The rows of a group lie close to one hidden flat surface of 9 dimensions, which passes through zero. Surfaces can cross.
In the rows, zero is written as 128.
Some rows, each with its group after it:
[196 110 130 193 131 149 100 132 150 155  95 140 181 169 138 133 157  71
 164  87] => (2)
[105  99  54 137 116 105 126 106  74  69  98  67 175 118 108 109  70 135
 162 168] => (3)
[105 110 103 147  69 133 109 138 169 146 142 204 112 184 145 173  81 128
 173 110] => (0)
[131 112 123 186 122 147 157 131 106 166 108 144 183 138 156  81 143 109
 130 115] => (3)
[ 95  76  82 140 112 150 137 163  96 127 130 148 152 179 165 137 122  40
 133 104] => (3)
[145  94  96 105 146 134 161 144  84 134 125 125 139 120 129 133 154  42
 132 107] => (0)
[113 167 123 103 171 131 106 117 115 124 103 125 145 125 124 117 180 112
  72  78] => (1)
[ 74 116 156 129 134 131  84 173 109  94 147 137 127 145 125 118 119 212
 123 136] => (3)
[ 98 179 139 156 156 132 107 144 132 139 104 131 136 151 169  86 141 123
  70 122] => (1)
[152 121 127 140 127 112 151 159 106 143 125 137 114 125 135 113 110  98
 163 152] => (1)
[135 173 124 109 105 121 131 135 129 149 187 178  89 107 141 139 132  98
  99  83] => (1)
[ 72 118  83 121  97 131 131  98 129 159  92 200 141 146 105 146 111 184
 161 104] => (2)
[111 120 131 157  55 162 153 107 169 158 198 148 123 145 171 146 113 104
 110 107] => (0)
[191 109 166 174 151 138 122 161 103 129 138  95 176 125 133  95 160  98
 142 122] => (2)
[100 145 157 150 128 158 131 110 162 155 107 117 126 164 152 113 148 132
  90 133] => (2)
[ 73 119  98 136 134 131 109 137 104 101 106 136 155 154 147 112 118 140
 117 122] => (2)
[ 91 121 117 126 155 128  81 141  96  50 135  90 173 124 139 108 132 167
  88 123] => (1)
[167 150 138 146 140 104 103 132 122  99 123  75 123 110 124 107 107 134
 135 167] => (0)
[116 123 187 152 122 151 195 105 145 174 128 124 135  96 133  85 147 189
 114 169] => (1)
[146 115 171 169 117 124 155 206  91 172 172 183 128 123 151  83 130 130
 149 125] => (3)
[ 38  71  85 119  86 149 133 137  91 101 149 101 125 181 130 144  86 128
 146 150] => (0)
[ 99 134 110 140 179 103  83 192  96  97  82 187 160 153 167  98 126 119
 112 108] => (0)
[136 150 136  94 130 102 173 135 110 133 161 110  78  82 125 110 114 123
 116 172] => (3)
[134 116 118  92 137 115 118 106 147 115  92  97  98 144  91 170 113 124
 164 154] => (1)
[115 125 172 154 134 155 124  93 150 118 125 111 173 113 128 103 149 215
 100 130] => (1)
[112 139 130 127 158 123 114 145 114 113 109 134 141 128 138 105 138 137
 108 125] => (0)
[108 127 115  84 178 132  84  98 134 100  57  89 130 153  91 160 163 134
 114 116] => (3)
[131 106 128 171 105 135 164 168  87 147 166 159 160 122 161  84 130 104
 132 113] => (0)
[136 126  88 146  74 120 152  93 127 108 178 110 140  91 144 124  72 125
 136 151] => (3)
[227 132 160 143 134 131 161 126 128 164 156 140 150  78 121 122 175  81
 134  94] => (2)
[ 88 137 125 148  89 144  84 113 168  88 173  95 123 160 165 143  85 144
  95 140] => (0)
[163 139 186 129 164 160 123  87 157 145 115  86 147 111 107 128 202 146
  94 103] => (2)
[127 151 136  94 198  98 152 143  79 141  44  88  98 117  92  87 147 130
 140 180] => (1)
[119 185 108 110 156  99  94 103 140  99  87 153 133 102 127 122 119 172
  97 121] => (2)
[138 103 128  84 117 139 161 100 122 141 146 131 126  94  76 157 153 151
 146 109] => (1)
[ 91 123  99 144 127 107  98 159 124 128  70 122  99 200 126 131  76 117
 181 175] => (2)
[125 140 113 154 126 132 178 129 112 167 115 135 141 125 164  87 131  68
 111 138] => (3)
[ 98 102 143 105 103 155  97 117 162  85 179  66 102 163 132 181 114 128
 113 140] => (2)
[130 113 167  98 150 122 117 173 111 146 121 150  91 139  84 145 145 163
 166 127] => (3)
[158 136 142 153 117 142 129 134 153 145 163 208 160 111 167 130 152 113
 103  61] => (0)

New rows. What belongs after each?
[ 59  92 135 129  95 168 150 104 117 160 135 153 152 142 104 128 141 207
 137 114] => (2)
[183  89 140 150 101 130 140 131 135  85 204 125 165  81 150 138 119 109
 128 118] => (1)
[134 151 150  92 166 121  83 139 146  85 130 108 112 124 132 150 150 124
  88 119] => (3)
[165 149 142  92 125 128 126  69 160 104 157  31  94  96  96 158 131 123
 112 156] => (0)
[ 96  59 130 126  90 172 166 123  98 147 170 134 158 136 109 141 150 151
 144 106] => (2)
[118 132 133 110 143 155 142  76 128 121 112  36 134 121 104 127 162 127
  94 137] => (0)
[164 112 132  48 136 123 149 128 138 138 147 135  75 108  85 192 158  85
 144 106] => (3)
[128 117 107 159 138 127 117 110  99 121  73 107 185 131 108  95 129 149
 156 134] => (3)
[187 140 115 115 149 103 129 137 138 144  99 138 102 126 123 149 127  53
 158 129] => (0)
[113  71 109 151 111 142 147 133  77 153 101 105 160 155  85 117 124 152
 197 145] => (0)
[113  73 102 129  93 159  85 114 139  77 166 111 167 162 127 184 126 118
 135  84] => (2)
[126 127  70 103  91  92 116 149 122  76 184 161 101 111 151 159  62  93
 137 127] => (2)
[147 125 149 143 145 137 141 132 122 163  95 120 140 138 117 110 156 119
 140 133] => (2)
[165 155 131 136 145 101  75 134 165 111  95 151 116 138 123 147 108 137
 150 129] => (0)
[176 126 132 163 146 133  72 122 148 120  91 134 176 148 111 146 154 132
 154  85] => (3)
[122 148 117 166  99 142  91 115 163  83 169  69 127 159 183 133  93  90
  89 145] => (0)
[ 73 135 140 163  88 173 113 105 176 137 160 173 158 160 182 131 139 160
  68  82] => (0)
[ 99 115 127  97 112 111 177 169 106 164 146 221  87 112 130 133 115 146
 149 123] => (0)
[149 171 193 124 196 120 144 173 121 171  96 142  99 117 141  84 185 119
  91 131] => (3)
[152 154 151 141 134  96  67 185 156 110 121 139  78 160 134 142  79 133
 163 158] => (3)
[ 72 135 134 144 150 105  99 181  93  94 115 147 140 136 149  81 101 202
 116 158] => (0)
[104 155 132 118 167 130 115 107 134 139  49  77 114 161 113 117 144 134
 116 162] => (0)
[134 142 143 104 108 120 127  93 148  94 183 107 114  70 108 141 116 198
 110 133] => (3)
[174 146 128 115 141  87  77 155 133  59 169 156 124  84 139 144 108 133
 117 110] => (0)
[ 66  84 141 137 115 154 140 160  83  96 175  89 148 146 145 106 126 150
 106 141] => (2)
[151 106 167 140 114 134 109 178 137 149 160 186 112 148 125 153 135 138
 162  96] => (3)
[179 156 139 102 166 140 139  75 159 152 100 140 151  91 112 142 199 105
  88  71] => (2)
[114  84 125 131 134 133 118 144  78  55 177 105 192  88 137 110 138 160
 102 111] => (1)
[203 121 125 176 114 132  72 120 180 131 108 135 142 167 126 166 115  83
 184 100] => (2)
[124  56 109 169 104 146 172 160  51 151 136 111 176 141 112  96 128 115
 192 136] => (0)
[186 162 167 146 141 117 121 124 168 181 100 222 140 101 118 125 159 172
 144  82] => (0)
[160 140 133 106 168 141 129  83 149 154  72 112 136 127 102 145 183  94
 112 101] => (0)
[174 126 157 116 138  92 111 173 102 101 168 132 106  83 104 122 112 166
 159 144] => (3)
[ 94 127 105 107 100 113  90 136 169 100 149 184  94 156 148 185  84 134
 131 112] => (0)
[173 133 118 137  99 137 126  96 168 122 168  98 123 126 142 164 119  66
 123 113] => (0)
[188 123 138 129 128 146 110  81 169 147 119 162 167 110  97 166 178 136
 136  61] => (0)
[ 79 137  92  95 161 129  69 116 150  73  76 106 121 181 146 168 127  95
  90 123] => (0)
[ 81 101  85 142  57 137 131 108 150 133 137 140 107 181 137 161  64 129
 171 149] => (3)
[137  82 139 148 150 132 112 166  65  95 130  98 183 118 102 101 139 161
 157 128] => (2)
[135 134 155 140 100 140 155 137 151 149 182 122  98 126 159 124 124 107
 110 144] => (2)
[100 141 118 130 120 147 142  96 136 105 164 112 159 107 169 114 136 118
  56 113] => (3)
[132 154 154  82 150 121 186 120 126 185 117 165  96  79 115 117 172 134
  99 117] => (0)
[148 165  97 167 106 110 101 136 176 137 116 178 113 163 181 139  82  64
 130 119] => (2)
[120  97 152 122 148 144 138 138  90 117 135  84 157 118 105 110 165 154
 119 130] => (2)
[101  79 118 143 102 174 137  91 141 166  91 147 168 173 107 159 147 143
 161  95] => (1)
[121 150 135 115 128 124 111 117 175 156  93 177  97 149 117 157 124 159
 145 120] => (0)
[104 159 176 138 148 126 145 149 113 126 142  97 114 108 145  69 130 182
  88 178] => (2)
[172 117 150 134 153  97  76 176 109 125  83 137 118 145  77 135 119 167
 208 147] => (3)
[132 148 159 146  95 133 145 114 183 197 114 142  71 160 118 142 106 143
 162 163] => (2)
[136 131 131 154 119 104 141 167 115 162 109 159 102 147 128 106  90 132
 182 166] => (0)
[126  81 121 141  73 152 127 106 164 108 188 139 149 134 142 171 108 136
 141 105] => (1)
[142 118 168 120 148 158 166 102 119 160 141 113 157  89 105 110 205 150
  94  99] => (2)
[ 64 135 152 131 135 131 131 154 108 122 146 181 146 109 153  90 139 212
  87 116] => (0)
[119  78 147 122  99 173  76  96 168  95 148  69 141 173 101 197 138 159
 141 113] => (2)
[165 155 141 142 104 125 104 121 189 121 181 189 123 111 174 152 123 108
  93  83] => (0)
[137 155 142 161 107 123 173 150 128 164 165 175 123  98 168  91 118 113
 110 129] => (2)
